The same things were measured in two ways. Each way mixes the same 9 hidden numbers, adds some noise and spreads widely along 6 directions of its own, which tell nothing about the thing.
In the rows, 128 means zero.
Some things both ways: the first way, then the second way.
[119 152 125 135 145 144 131 106 160 106 156 135 127 139 169 142  95 167
 150 117 116 155 148 106 134]
[132 155 157 183 121 183  75 142 149  83 104  63 101 168 189  79 128 130
 160]

[120 127 132 119  93 141 126 193  76 148 126 152 115 115  37  88 129  76
 171 136 162  94 116 117 148]
[137 112 106 164 114 117 123 103 115 111 138  62  82  77 167 133  81 113
 190]

[125 164 135 148 167 137 129 144 156  96 109 102 100 136 150 146 106 118
 106 140 197 177 105 122 124]
[140 123 130 134 105 113 116 140 114  84 171 163 106 152 144  70  98 122
 138]

[131  94 112 144 126 119 124 125 175 129  98 106 185  97 138 124 162 135
 120  71 104 162 121 129 169]
[184 130 151 126  95 131 137 124  78 130 169 120  66 127 144 133 121 125
 119]

[ 98 105 120 143 129 157 154 152 143 118 175 149 156  62 105 121 138 116
 134 155 105 142 162  97 116]
[147  67 104 212  82 113 191 129  99 123 121  79 110 118 158 155 110  68
 166]

[ 98 165 113 151 139 166 146 205 160 142  77 124 146  96  50 127 104 122
 139 184 201 164 138 115 142]
[160 109  95 132  89  99 171 102  90  83 165  97  98 101 160 141  80 107
 126]

[111  82 200 134 140  95 110 123 103 103 122  89  78 142 161  98 129 108
 143 100 150 112 121 157 183]
[133 130 117 188 109 111  92 132  77 128 115  61 122  96 205  67  93 113
 186]

[122 150 166 184 130 120 160 161 144 133 111 101 105 117 141 133 131 129
 172 141 152 152 120 143 133]
[107 188 128  86 164 139 143  99 140  86 130 113  99 163 137 188 109 158
  61]

[142 104 215 132 144  93 104  87 126 121  97  72  96 187 169  76  98 137
 143 106 166 109 136 166 178]
[117 133 146 203  87 142  90 210 123 101 117 119 145 170 214  30 138  95
 164]

[127 148 110 147 148 122 150 140 141  82 141 138 126 120 143 140 149  88
 131 131 136 164  98  96  91]
[171 158 111 129 102  84 187 118  92  63 146 110 139 142 130 175 116 111
 104]

[ 91 177 137 158 148 113 152 161 168 115 117  98  84 121 136 157  97 149
 147 131 165 178 162 117 168]
[175 128  60 151 131 139 133 112 174  27 140 120  87 123 150  94 113 135
 135]

[126  98 150 119 109  74 127 134 117 155  95 121 140 130  56  79 163 122
 145 134  94  97 164 137 162]
[109 161 109 162  97 103  69  84 112  64 129 121 106 125 151  98 131 104
 185]

[127 118 128 139 151 137 118  91 131 128 122 124 168 136  89 111 174 104
 107 153  88 134 105 105  86]
[ 83 169 147 114 126 167 104 110 122 109 128  87 102 148 150 113 128 134
 151]

[127 139 124 146 134 123 120 111 139 121 112 123 124 167 153 139 117 155
 121 160 101 142 140 139  94]
[143 157  38  37 153 173 140  16 140  90 163 163  41 111  85 141 205 157
 119]

[135 181 112 128 138 133 114 192 121 132  81 131  69 143 104 153 121 135
  93 184 184 149 111 149  97]
[163 134  87  91 179 139 149  89 130  99 146 112  96 133 138 111 139 152
 135]

[143  99 105 115 135 112 103 113 126  98 131 172 141 128 157 133 119 151
 142 110 105 142 113 141 135]
[142 137 167 136  85 113  76  76  55 149 147 117  91 126 132 148 119 112
 174]

[121 112 139 159 129 109 130 118 141 109 114 113 137 141 164 129 125 129
 163 103 113 150 120 135 148]
[170 104  74 103 108 161 161 109 132 112 161 132  56  98 131 144 152 121
 135]

[156 141 116 135 138 117  99  98 137 156 141  89  96 107 112 155 142 136
  44  96 139 156 117 145 135]
[149 191 103 142 163 124 150 104 136  91 135  98  83 126 141 129 125 157
  94]

[147 112 157 120 110  82 136 150 116  83 128 112 101 149 173  89 119  78
 167  57 177 122 113 128 177]
[159 161 151 144  96 119  88 114  87  77 149 110  89 144 169  90 137 117
 143]

[159  80 179 115 121 130 114 121 117 117 151 142 140 109 151  73 119 107
 164  77 146 115 114 134 165]
[143  83 101 120 116 140 181  59  99 131 159 106  46 117 139 162 134 107
 122]

[141 123 135 137 141 126 137 120 139  93 189 157  99  92 199 152 131 151
 133 111 102 155 129 128 112]
[ 97 137 131 150 156 152  63  40 118 109 119  69  48 125 166 101 120 134
 180]

[136 128 126 132 130 116 120 118 124  96 121 146 125 166 174 129 127 147
 181  95 115 130  94 131 140]
[146 150 174 145  96 139  56 121  80 124 131  90  97 130 156 107  99 131
 181]

[112 137 124 172 149 100 119 148 130 130  96 104  76 113 122 176 118 145
 108 157 159 171 115 172 142]
[ 93 203 156  97 144 110  63  93 100 131 141 137 109 137 127 157  80 164
 116]

[155 128 133 108 144 142 110 106 139 129 164 183 133 107 132 120  98 171
 138 140 114 139 149 126 118]
[134  70 134 202  95 149 166  95 107 129 121  80  81 148 142 144 134  78
 174]

[147 124 125 116 111 118  93 157 101 175  82 120 115 123  51 113 160 121
  91 134 135 115 113 157 138]
[151 142 114 130 139 114 133  79  82 135 150  91  68  90 132 118 111 138
 162]

[156 127  92  90 163 124  99  94 134 111 165 187 135  96 103 142 143 147
  83 134 101 150 121 109 101]
[141 112 143 179 108  95 151 109 118  98 131 136 148 184 112 169 113  95
 151]

[126 135 164 143 161  82 110 105 142 144  70 111  96 160 126 144 152 206
 144 154 105 127 124 177 152]
[108 196 126 120 142 108  70  56  75  98 104  94 136 139 137 139  85 157
 131]

[107 126 121 146 115 153 152 153 160 150 125 104 165  99  82 107 151 138
 122 146 124 120 159 114 132]
[140  98 107 151 142 176 153 174 185  98 119 135 118 185 168 122 146 119
 113]

Other things, the second way, with their names:
j627: [155 151  80 130 138  88 133  80 111  82 126 123 142 134 144 156 144 118
 142]
j910: [130 185 207 141 127 160  75 136 124 106 108  89 130 201 145 161 109 145
 127]
j32: [147 175 126 141 117  80 126  46  58  75 155  99  61 117 140 119 132 121
 123]
j378: [128 108 163 161 169 191 136 168 198 131 107 101 105 204 170 174 116 136
 103]
j208: [197 139 147 163 102  71 124 159 102  83 149 148 174 170 136 126  93 116
 148]
j412: [158 124 124 199 120 138  56 141 123 108 116 121 112 143 170  40 113 130
 189]
j641: [131 173 116 177 115 124 137  74  87  86 113  84 110 149 135 107 159 115
 147]
j197: [138  74  83 182 136 116 137 165 185  82 117 153 168 166 148 121  91 106
 169]
j572: [112 156 172 152 119 213  86 122 145 113 112  98  45 171 133 118 139 143
 131]
j640: [102 154 169 112 125 141  66  51  65  93 144  85  74 153 149  65 119 131
 173]
j252: [108 150 132 127 112 103  88  60  50 101 122 106 125 153 166 123 103 122
 123]
j396: [126 116 116 138 130 111 126 135 168  95 185 200  81 152 126 106 105 123
 121]
j603: [138 143  69 126 112 138 126  94 120  73 132 124 100 119 140 104 160 119
 154]
j998: [154 114 117 174 139 125 105 172 158  65 113  68 164 146 211  94  68 123
 173]
j113: [159  86 130 191  63 114 178 150  74 158 131 138  99 122 102 176  94  94
 136]
j69: [155 165 134 116 141 171  82  76 134  82 115  95 101 162 129 140 145 151
 154]
j758: [145 104 145 137 131 165  89  54  75 129 138  93  50 144 147  77 121 134
 160]
j892: [112 118 167 170  97 119  86 128  60 163 147 103  83 117 172  75  73 118
 164]
j787: [144 134 124 109 109 174  96  89 106 112 144  87  72 115 157 111 124 137
 156]
j105: [127 141  77  88 136 165 127  95 149 120 134 144 116 140 136 152 163 137
 128]
j760: [116 162 168 193 109 154 128 126  81 148  87  69 114 166 148 141 137 120
 134]
j322: [180  99  81 141  84  99 176  89  97 110 161 141  78  94 108 178 131  96
 147]
j43: [140 154 130 111 117 128 144  48  72  96 150  73  52 117 140 146 128 126
 123]
j941: [147 164 143 174 110 108 133  97  89 105 117 121 121 161 101 145 153 113
 155]
j793: [165 138 140 131  82 139  96 108  85 127 138 100  97 109 134 159 118 120
 176]
j609: [130 120 156 172 105 105 133 157 104 140 135 148 147 179 159 147 103 105
 115]
j965: [132 178 144 154 133 104  24  96 106  65 142  61  86  99 200  46  88 136
 212]
j537: [137 134 150  92 186 193 115 161 210 110 147 177 108 221 127 120 162 158
 115]
j225: [202 175 174 150  79  94 161  58   4 150 161 104  55 117  71 176 137 125
 125]
j376: [127 124 105 129 104 184 122 116 162  94 148 133  65 134 125 116 135 128
 144]
j767: [111 121 135 108 158 142 148 133 177  87 147 161 119 210 158 169 114 130
  62]
j403: [159 155  86 102 146 128 176  62  97  88 139 100  78 136 149 150 175 130
  89]
j81: [135 116 152 184 121 129 121 136 100 135 104 115 152 177 124 122 102 120
 164]
j612: [147 105  62 102 178 164 132 106 187  54 129  99 112 148 187 104 116 147
 126]
j696: [108 137 110 136 131 139 112  59  94 123 133  50  59  78 157 118 106 126
 188]
j31: [173 128 152 137 121 175 180 153 164 112 150 139  92 187  99 177 134 135
  99]

Some of these things the first way, each followed by its name:
[151 137 121 112 133 139 102 120 129 128 122 141 129 141 131 124 135 137
 111 118 118 137 113 126 114] => j537
[153 108 125 107 138  99 108 104 117 109 143 158 113 131 148 128 155 146
 110 125  93 120 116 142 110] => j627
[186 105 116  94  89 126  86  94 117 161 121 151 172 154 124  86 154 150
 138  56  69 100 110 135 138] => j225
[140 137  64  91 129 149 122 160 149 123 134 129 146  91  71 126 151 126
  53 118 179 122 117 110 134] => j758
[138 179 105 119 140 155 111 130 147 157 125 142 111 143  89 142  92 184
  75 209 133 140 175 132  76] => j641
[142 135 116 132 138 106  95  96 136 129  80 170 143 183 153 145 105 208
 193 127  82 143 113 158 142] => j793
[106  73 147 147 132  96 135 129 159 130 149 115 141  39 131 129 156 134
 131  72  92 162 164 131 202] => j378
[128 120 143 122 140 109 142 158 137  98 107 127 139 117 115  97 177  82
 125 129 133 137 117 104 118] => j640
[121  85 196 165 164 132 109  84 163 117 118  93 136 114 211 127 137 163
 139  98 102 164 117 158 160] => j892
[128 187  83 119 150 107 122 141 127  73 141 175  65 164 168 180  72 162
 145 146 155 164 121 123 114] => j69
[111 131 139 128 153 138 141 145 154 105 123 122 135 104 122 119 165 125
 128 125 137 140 117 104 138] => j612
[107 159 148 125 130 174 132 154 127 156 122 155 128 139  83 111 133 178
 171 197 112  99 146 119 105] => j197
[154 142 157 161 145 140 136 113 172 119 124 150 151 131 212 136 129 177
 182 123  85 174 120 133  98] => j43
[ 91 132  99 128 134 149 132 132 155 105 159 106 114 116 152 153 127 158
  89 125 121 137 158 113 137] => j412
[136 151  54 116 122 132 128 133 130 128 162 158 126 112  92 157 146 137
  63 166  94 135 147 109  63] => j941
[146  79 140 117 155 118  91  84 149 135 124 117 148  95 119 117 135 156
  80 105 129 141 127 155 167] => j609
[170 123 159 124 112 121 129 135 123 116 140 123 109 144 172  95 123 121
 137 102 155 113 115 143 120] => j403
[115 118 114 129 143 131 112 103 152 118 145 132 154 102 116 130 123 116
 125  84 106 172 139  93 162] => j31
